Every row belongs to one group in each of 4 separate groupings. Each group adds its own fixed numbers to the row, and there is some noise. The rows also spread widely along 14 directions, which tell nothing about the answers.
Some rows, each with its group in each grouping after it:
[-45  -7   4 -16   7  -2 -27 -25  -5  36  -2 -14  17  18  -6 -18 -22  10
   6 -16  18  19   4  -8   4 -16  15  -6  13 -23  -8   5  15 -12  37   3]	(2) (5) susap K850
[-30   9   4  -7   4  -1 -27 -22  22  16   2  -6   7  -9 -16   3 -23   5
  -5 -17  -2 -15  14  10   7   1   4  10  -6 -42  -9  17   6  11  11  13]	(0) (4) sasi K376
[-14  -5   1  -9  -9  36  24  16 -23 -27   9  11  -9 -17   1  18 -12 -15
 -11  -2  -3  -6   2  -8  -8   1 -33 -14   6  16 -19   9  34  -7  -5   6]	(1) (1) susap K397
[-13  15  -5 -10   9  18 -13   5  -9   8  -8 -13  22 -14 -17   6  -5  -7
  -8 -12  -5 -29   1   2  41  23   5  18 -22   0 -13  23 -25 -34  -8  -3]	(5) (3) Zaf K376
[ -3  -2  18 -37 -18  -2  -2 -18 -10  13  16   2  31  15  34   2  -6  16
  -5  -5   3   8 -16 -23  23  -4 -11 -12  31   0 -16  10  -3   2  10  -3]	(3) (0) Felaz K850
[-33  13  -4 -23  -1  19  -1 -25 -13   5 -12 -18  30 -22   4  11 -17  13
 -27 -14 -11 -16   4  24   9  -3  -1  30  -3 -18 -15  27  -1  11   5  -3]	(0) (4) sasi K397
[-33  18  -1 -33   0  34  -8  14 -37   7 -13 -17  21 -10  13  10 -11   2
 -27 -17   3 -22  -3  35   0  20 -30  24 -11   2 -26  45  23   1 -33 -27]	(2) (0) Zaf K397
[ 16   0 -13   7  -8  -1  24 -15  25  11 -11   9  -6 -29   1   3  13 -17
  -6  14 -21 -22   4  -2 -13 -22  26  18  18 -20  37 -49 -15  -4  51  12]	(4) (1) Bima K850
[  5   6  -7   4  -3   1  21   0   8   2 -23   1  -9 -17 -27  -9   9  30
 -10 -24 -10   9 -10  10 -62 -11   3  19 -14 -22  24  -2  13  12  16  23]	(3) (2) Bima K376
[  5  -8 -11  23  -4 -17  -1 -22   7  -8  18  12   4  18  -2  -6 -11 -11
  20  11  -3  20   3 -29  10  -9  18 -19  -8   3   9 -32 -17  -4  11  11]	(1) (5) Felaz K397
[-37 -31  17  12 -13   5   6  16 -18  -3 -13  -4   3  16  37  -2  -2 -16
  -3   8   8  18  -5   6  -9 -12 -12 -12   2   7 -15  17  19 -10  -9   2]	(4) (2) Pof K397
[  5 -10   9  14 -29 -23  19  18  26   8   1  12  -8   2   7  -5  -4  15
 -20 -25  -2   4  -7   4 -72  -8 -12 -16  14 -25   4 -35  24  20  -9  13]	(5) (3) Pof K397
[ 28 -17   4  -6 -43 -46   5   0  22   9  15  10  16  29  17  18   3  20
  23 -41  -2   5  -6 -47 -24   9  10 -23  23 -23  14 -33 -13  -6 -10  -3]	(2) (3) Zaf K376
[ 47   6  -7 -34 -19  -7  -7  -5   1  34  13  -1   5  22  -5  -2  14   6
  11 -16  13   7 -37   0 -34  -7  -8  21  -4 -19  37  -4  -4   6  17 -35]	(2) (0) susap K376
[-19   3  37 -12  23 -33 -24  21  12   4 -12 -14  13  10  -3  -7  13  18
  13  -2   4   9  23  -1  -5   9  33  -6 -18 -12 -21  36  18 -22  -8   9]	(2) (2) Pof K850
[-23   4 -15  -9   9  20  -2   5 -13  -7  20   1 -11   0  -8  17 -19 -10
 -13  -8  10  -7  34  10 -18  10 -14 -14  15  15 -22 -14  37  22  -2 -27]	(0) (3) susap K397
[ 15   6  13  -9   2  -8 -15  -3  24  23  -2 -11  22 -11  -7  -5  10 -33
  10  20  -8 -19   1  -5  30  -7  26  24 -17 -17  15   7 -25 -43  27 -10]	(1) (4) sasi K397
[-26   8  33 -17 -11   5  12   1  19  22  18   0  34  -9   4   2 -24  36
 -50 -15  12   6   0  -5  -6 -22 -12 -35  24  -9 -13 -13  18  36   6  -1]	(4) (0) susap K850
[ 15   3 -15 -15  -8  16   4  -2 -52  -9   6  13  18  26  19  -8  -3  -7
  -4   2   6   8 -50 -11  32  19 -34  -1   2  20  -7  15 -21 -23 -13   2]	(0) (4) Felaz K397
[-17   4  -8  38   2  31   2  24 -26   7 -20   0   1  -3 -13 -25  -8 -23
 -24  10   7  -4 -31  20   8   0 -20  10 -46  19   4   9 -23 -22 -18  -7]	(3) (3) susap K397
[ 38  12  15   2 -14 -11  17   0   6 -33  24  14   0   3  -9  11   9  22
   3   7 -12   5  -4  -6 -21  -4   1  -6 -26   3  15   6 -11  19 -14   1]	(3) (1) sasi K397
[  3   7   2 -12   8  -8  -4  -6  21   2  20  10  -3  -9 -24  10  -3  -8
  20   3  -1  -8  32 -10  -2  -2  21 -16   5  -7   3 -21  18  -2  30   1]	(2) (2) Zaf K397
[ -1   9  -3   4   1 -10 -11   2   6  -2  -1   1 -21  10 -14  -1   3   7
  17 -13  -6   8  17   6 -43   9   8  10 -18 -18   5   2  23   5   0  -4]	(3) (5) susap K850
[ -4 -18 -17  17 -32  23   3 -12  -6 -13  10   1 -17   6 -11  20 -13 -14
  16  -2  -6  -7  -6   7 -28 -17 -13  17 -29 -13  23   7  -6  28  19  -4]	(0) (2) sasi K850
[-30 -24  45   4   1  -1  22  10  -2 -22   0  -2  19  -7  14   3   8  14
  -7  12   2  27  26 -25   5 -35  11 -27   5  25 -21  40   7  -3   6   8]	(3) (3) Bima K376
[-19 -18  -7  -1 -16   6  -9 -26 -12   9   8 -13  -4  27  -4  -6 -22  16
   4 -19  22  29 -16   2 -41 -28  -9   9 -14 -11  10  19   5  29  15 -11]	(1) (3) susap K376
[ 19   8   5 -17 -22  28   6   5  -4 -11  39  41 -29  -5   0   5 -17 -44
  -1  20   2 -33 -12   1  17   7 -47 -14  21  -4   2 -10   8  12  15   7]	(0) (3) Zaf K397
[ 34  13  -6  19  -3  -5  13  16  -6 -25  15   5   6  13   6  14  14   0
  -5  22  -8   0   0   8 -13   6   4   3 -36  25  15  -8 -22  26 -38 -35]	(0) (0) Bima K397
[-16  -8  -3   4 -28  22 -11  -7  -6   3  16  -5  11   4  14  21 -19 -26
  -2  -3   0 -15   0   5   8   3 -23   2 -10  -3   1   3  -6  13 -18 -32]	(2) (5) sasi K397
[ 23 -11 -12  -5 -14 -19  20 -34  -2 -17  15  19   8  14  25  13  14   1
  29  10 -23  18   9 -26   2 -10  20   1  32   4   1 -38 -13   5  27   0]	(5) (4) susap K397
[  2 -14 -22  22 -16  27  36  -1  11  -1  13  -7   7 -35 -39  25 -14 -15
 -14  -8  -6 -15  15 -12 -26 -34   9  -7  -9   9  25 -36  -2   8  43 -11]	(0) (1) sasi K397
[-30 -16 -10  22  -3   1  -6  -7 -21 -21 -21  -8 -20  19  12  -4  -2  -3
  20   2  -4  26  10  22 -38  -2  -1  25 -34  -9  -4  27  21   6 -11   8]	(4) (4) Felaz K397
[  8  -4  -5  -9  12 -34   9 -18  13   0   3  -1   8   9  31   8  21  10
 -12  10  -3  13  25  16 -35 -18  29   5  30   3   0 -23  -1  38  13 -28]	(0) (3) Pof K376
[ 17  -3   1   2 -29  38  15 -20  -4 -13  38  31 -16  -9   6   3 -16 -30
  -8  28  -6 -13 -26   0   7 -16 -46 -10  13   7   3 -17  -7  31  24  -4]	(3) (4) Pof K397
[ -2   9 -30  -7  14  14   3  12 -15  -9  -9   7 -30  -8 -19   2   2 -28
  14  -8 -11  -5  15   7 -34  20  -9  17  -3  -6   2 -10  38 -24   8   5]	(1) (5) susap K397
[-25  13   1   3  17 -19 -12  11  14  19 -13 -22  14   6 -31  -8 -13  38
 -18 -40  11   7  18   4 -32  11  24  -7 -20 -19  -3   7  15  -8  -9   5]	(4) (3) Zaf K376
[ 18   8  -3   5   8 -24   9 -10  17   4  -2   8   5   4   3   2  19  13
  -1  11  -3  11   3  15 -34 -19  22   4  -5  -4  24 -21 -11  31   7  -9]	(2) (2) Zaf K376
[  6   5 -34 -21  22   9  -9  -3 -28   4 -12 -21  11  -8 -13  13  15 -25
  35   6 -16 -11  24  -7  18  10  32  37 -15  12   2   8  -2 -48  28 -26]	(2) (0) Pof K397

New rows. What belongs after each?
[ -5 -29  15   7 -35 -20  12  24  -8  -2 -18  -7  19  16  45  13  13 -12
  19  -9  -8  14  -2 -23 -12  -3   3   6  -4  -1  -6  11   1 -30 -27  -8]	(1) (0) susap K397
[  6   3 -10  23   1  -8  30  -5  12  -3 -11   1  14 -20 -17  -3   3  18
 -13  -7 -18   7   4 -13 -31 -16  20  -6  -4   4   7 -33  -7  -2  20  13]	(3) (4) Pof K397
[-33  -8  -2  26   4  13  10   6   7  16  -6 -22  33 -18 -11  -1 -21  -2
 -29  -2   3  -1   7  -5   1 -23  13 -14 -18  12  -8 -12  -6  -5   6 -10]	(1) (0) Pof K397
[ -4  14   4   7  19  -1  21 -16  14  -6 -15  -2  -1 -17   2  -3  20  25
 -33  23  -8  14  10  43 -44 -33  20  23 -14  -5  22  -4   0  55  11  -3]	(4) (2) Bima K376
[ -5  -4  40 -14  -9 -14  -5 -19  40  32  22   9  26 -12  15  -9  -4 -14
 -12  24   3 -10   4 -14  31 -33  19 -21  32 -16   1 -20 -18   6  44   2]	(2) (5) Pof K850
[-40   9  -9  11  26   1  10  -8 -36 -31 -31  10 -19  -1  17 -16   1   6
  -8  18  -7  16   8  43 -21 -10  -1  19 -12  -1 -16  36  24  13  -8  37]	(0) (1) Zaf K397
[-11   4 -15 -35   9  -8 -14   3 -21  10   5 -15  14  21  22  12  -1  14
 -10 -25   9   0  17  11 -31  28  -3  -5  28   7 -24  -9  31   6 -18 -42]	(2) (3) Pof K397
[  7 -10   7   7  -7  12  17  -3   2 -11  20  17  12 -14 -13  13   1 -23
  21  22  -9  -5   8 -35  41 -16  13 -17  -3  16   6 -18 -21 -17  29   4]	(2) (2) susap K397
[-13  12   6   7  14  34   5  38 -16  -7   4   6  -9  -6   5  -3  -1 -19
 -34  18   6  -8   2  26 -17  12 -38 -16 -10  32 -17   9  32  12 -37 -29]	(3) (0) Bima K397
[  7  -3  -1   3  -8   4   8  11   5  13 -16 -35  31 -13 -32  10  12   6
   6 -16  -5  -4   7 -13  -1  -5  43  26 -49  -2  29   7 -24 -38  19 -20]	(4) (2) Bima K397
[ -5  11 -12 -15  -8  27  -2  -7 -13 -12  22  12 -11  -9 -21  12 -23   0
  11 -13 -13 -13  10 -15   1  20 -22  -7   2  -6 -11  -1  24   1   5  10]	(3) (0) Bima K397
[-11  13 -19  14  -2   6  15 -34  -9   5 -17  -7  39 -15  13  -2  -8  25
 -31  -3 -21  -3 -18  11  17  -3  18  16 -10   3   0 -25 -49  14  -1  -1]	(3) (2) Pof K397
[  0  12  33 -25 -16 -19 -13  -8  13  14  25   4  25  15   7  -6 -16  24
 -11 -17  10   1  -3 -15  12   7   0 -23  11 -13 -14   5  -5   1  -8  -1]	(3) (3) Zaf K397
[-14  -5   7  10 -10  15   8 -16  -1 -36  10  18 -10 -20  20  28  -4 -19
  20  28 -32 -15  32 -10  29   0  -3   7  -2   3 -21  13  -4  17   0  15]	(3) (0) Felaz K850
[ 34  23  22 -31 -17  -9   8 -24 -11 -20  32  32   2  25  12 -12  -1  37
  -9  13   4  17 -43   5  -4  -5 -21  -4   4 -15  14  13 -10  44  -3  24]	(0) (2) Bima K397
[-11 -11 -11  11  -9  -5  21   3 -27  -9 -20  -4  -4  19   5 -12   9  20
  -2 -14   5  42 -13  18 -75 -25  -6  13 -16   2  13   8  24  18  -7  -5]	(2) (5) susap K397
[ -5  -7  10  -7  22 -12  -4  -5  -3  15   5  -2  33  12  -9 -13   5   7
  16  13   7  25  -3 -32  36 -29  24 -19   3   9   3  16 -16 -31  31  11]	(2) (0) sasi K376
[-36 -26  34  -1  -9 -18 -10  20  13  -6 -16   1  -7   2  31   7   6 -19
  25   4  -5   0  32 -16  -6   5  11  -7  12 -19 -22  23  35 -26  -2  22]	(1) (2) Bima K850
[  8 -16  11  -5 -39   1  -9   2   1   4  23  -7  -8  33   7  12  -8   4
  13 -13  18  10  -8  -3 -39 -10 -12   3 -16 -12  17   7   4  25   1 -33]	(4) (3) susap K850
[-30   4  -6  20  19  -6 -10  -3  -6   4 -24  -7   5   2   0 -11  -3  -1
  -2   7   0   7   6  24   1 -13  15  18 -33  -9  -2  28  -8   4  -6  10]	(0) (0) Zaf K376
[  3  17   5   2  -5   5   2  13   2  17  -1  16  19  -8  -8 -10  -8   3
 -12  -8 -10 -16 -22 -25  33  16 -10 -16   4  -9  -3 -18 -16 -28  -1  22]	(3) (0) susap K850
[ 10  -6  18  -9  -6 -13 -15  -7  22  16  -4  -1   4  -3   8  -3   8 -23
  14   7  -6 -10  -8  -7   7  -5   9  20  -1 -29   4  15 -10 -25  21   5]	(1) (4) Pof K376
[  2   8  -5  -4   9 -15 -25  -1   2  17 -16  -7 -12   6   0 -15  13 -18
  20  10  -1  -9  11  22 -16   7  24  36 -19 -25  15   8   1 -20   8 -11]	(2) (3) Bima K397
[  0  23   2 -14  26  -7  -1  12 -11   2  -1   4  -9  14 -21 -27   0  22
 -16  -3  14  22  -6  20 -33   3   0  -1 -12  -5   2  10  26  -2   2  10]	(4) (3) susap K397
[ -8  -8   8 -13 -20  14   2  -5 -22 -26  10  29 -13   4  25   5  -6 -15
  20   7 -14  -6 -15  -9  23  17 -31  -3  14 -10 -24  15   9 -10  -4  37]	(5) (2) Pof K397
[ 16  21   3 -30  11 -14 -16  18  -5  15   4  -8   7  18  -5 -14  -1  15
  -9 -16   9   4 -17  10 -29  24  -8   5 -10 -10  -4  15  22 -13 -18 -11]	(1) (0) Pof K397
[  5  16   3 -15  12 -20  -7   6  23  35 -29 -18  27 -20   9  -1  21  -3
 -12  -4 -17 -19   4  11  11   7  34  36  -5 -29   9  -1 -20 -29   9  -7]	(4) (0) Pof K376
[ 38   4 -32  -5 -18 -19   4  -2 -24   7 -12   7   5  27  18   0  18   2
  22 -17  -9   4 -35 -12 -14  22   4  19  -3 -10  24 -28 -24 -28 -14  -8]	(2) (1) susap K397
[-36 -13  14   2  14  -6 -29   5   0  17 -14  -7  13   2  16  -7  -5 -32
   4  11   9  -9  15  -1  49   9  12   2  -4  -7 -22  29  -9 -36  -2   4]	(0) (3) Felaz K376
[ 11  11  -7   3  15  -6  -5  13   1  15 -16  -3  14  -6 -18 -11  12 -18
  10   8 -10 -11  -6  -4  12   5  18  15 -18  -8  12  -1 -14 -46  12   2]	(2) (4) sasi K397
[ 10  -7   9  11   1   1  37  27  -1 -19 -11   5  21 -21  -3  12  23  -7
   0  11 -17   0  18 -29   1  -9  20 -11   0  24   0  -9  -3 -31   3   1]	(2) (4) Bima K397
[-24 -14  -7  36  -4   1  22   9   1  -1  -9   0  14  -1  17   3  -7  -1
 -27   3   2   5   9  -3 -24 -17   6 -18   9  18  -3 -34  -6  17  -7 -12]	(1) (3) susap K850
[ 25  38  -2 -20   0   7  41 -12  15  -6 -10   5  16 -48  -2  12  21   9
 -41  13 -33 -24  11  37 -21 -15  18  40  -1  -9  26 -19 -15  28  18  -6]	(4) (5) Zaf K397
[ 14  20  15 -18  19 -19   9  -2   4 -12   9   8  -4   1 -28 -15   7  28
  -5   5   6  20  11  12 -33 -17  21   7 -15  -7   7  19  12  16  20  11]	(0) (3) susap K397
[ 22  11  28 -29  16 -29  14  14  15  -7  10   1  29  -3   3  11  30  21
   1   4  -9  12  26 -15   5   3  37 -13  14  14 -10  -6   9 -14   3 -11]	(5) (2) susap K397
[ -2  26  15 -19  18   9  -8  -7  20  13  29  18   1 -10 -16  -4 -13   4
 -26  15  10 -12   7  18   3 -10 -17 -23  13  -7  -5  -5  17  41   7  -4]	(2) (0) Zaf K376
[  9  31  -2 -48  34  -5 -23 -17  -2   9  20  32 -21  12  -3 -12   1   6
   1   4   8   2   1  13  -9  21 -22 -11  46 -19 -15  -8  43  18  16  10]	(2) (4) susap K376
[ 17  -4  -2  -9 -25  -4  29 -14  12  10 -14   5  18 -19  11  13  19   8
 -11 -12 -17  -3 -14  -1 -28 -25   2  25  13 -17  23 -19 -14  15  20  -8]	(2) (4) susap K376
[-33  -7   2 -14   9   0 -24  -4  -1  42  -8  -6  13  20   8 -22 -16  -1
 -14 -19  21  12 -20  -1   2  -1 -14 -14  28 -26  -8   4  23 -25  17  10]	(4) (4) sasi K376
[-21   6 -11  18  -5  -4  12 -26   0  -5  13  11  14  11   6  -6 -31  42
 -40 -17   9  17 -11   1 -24 -13  -5 -33  14  -5  -4 -38   1  50  -9  16]	(0) (1) Bima K397
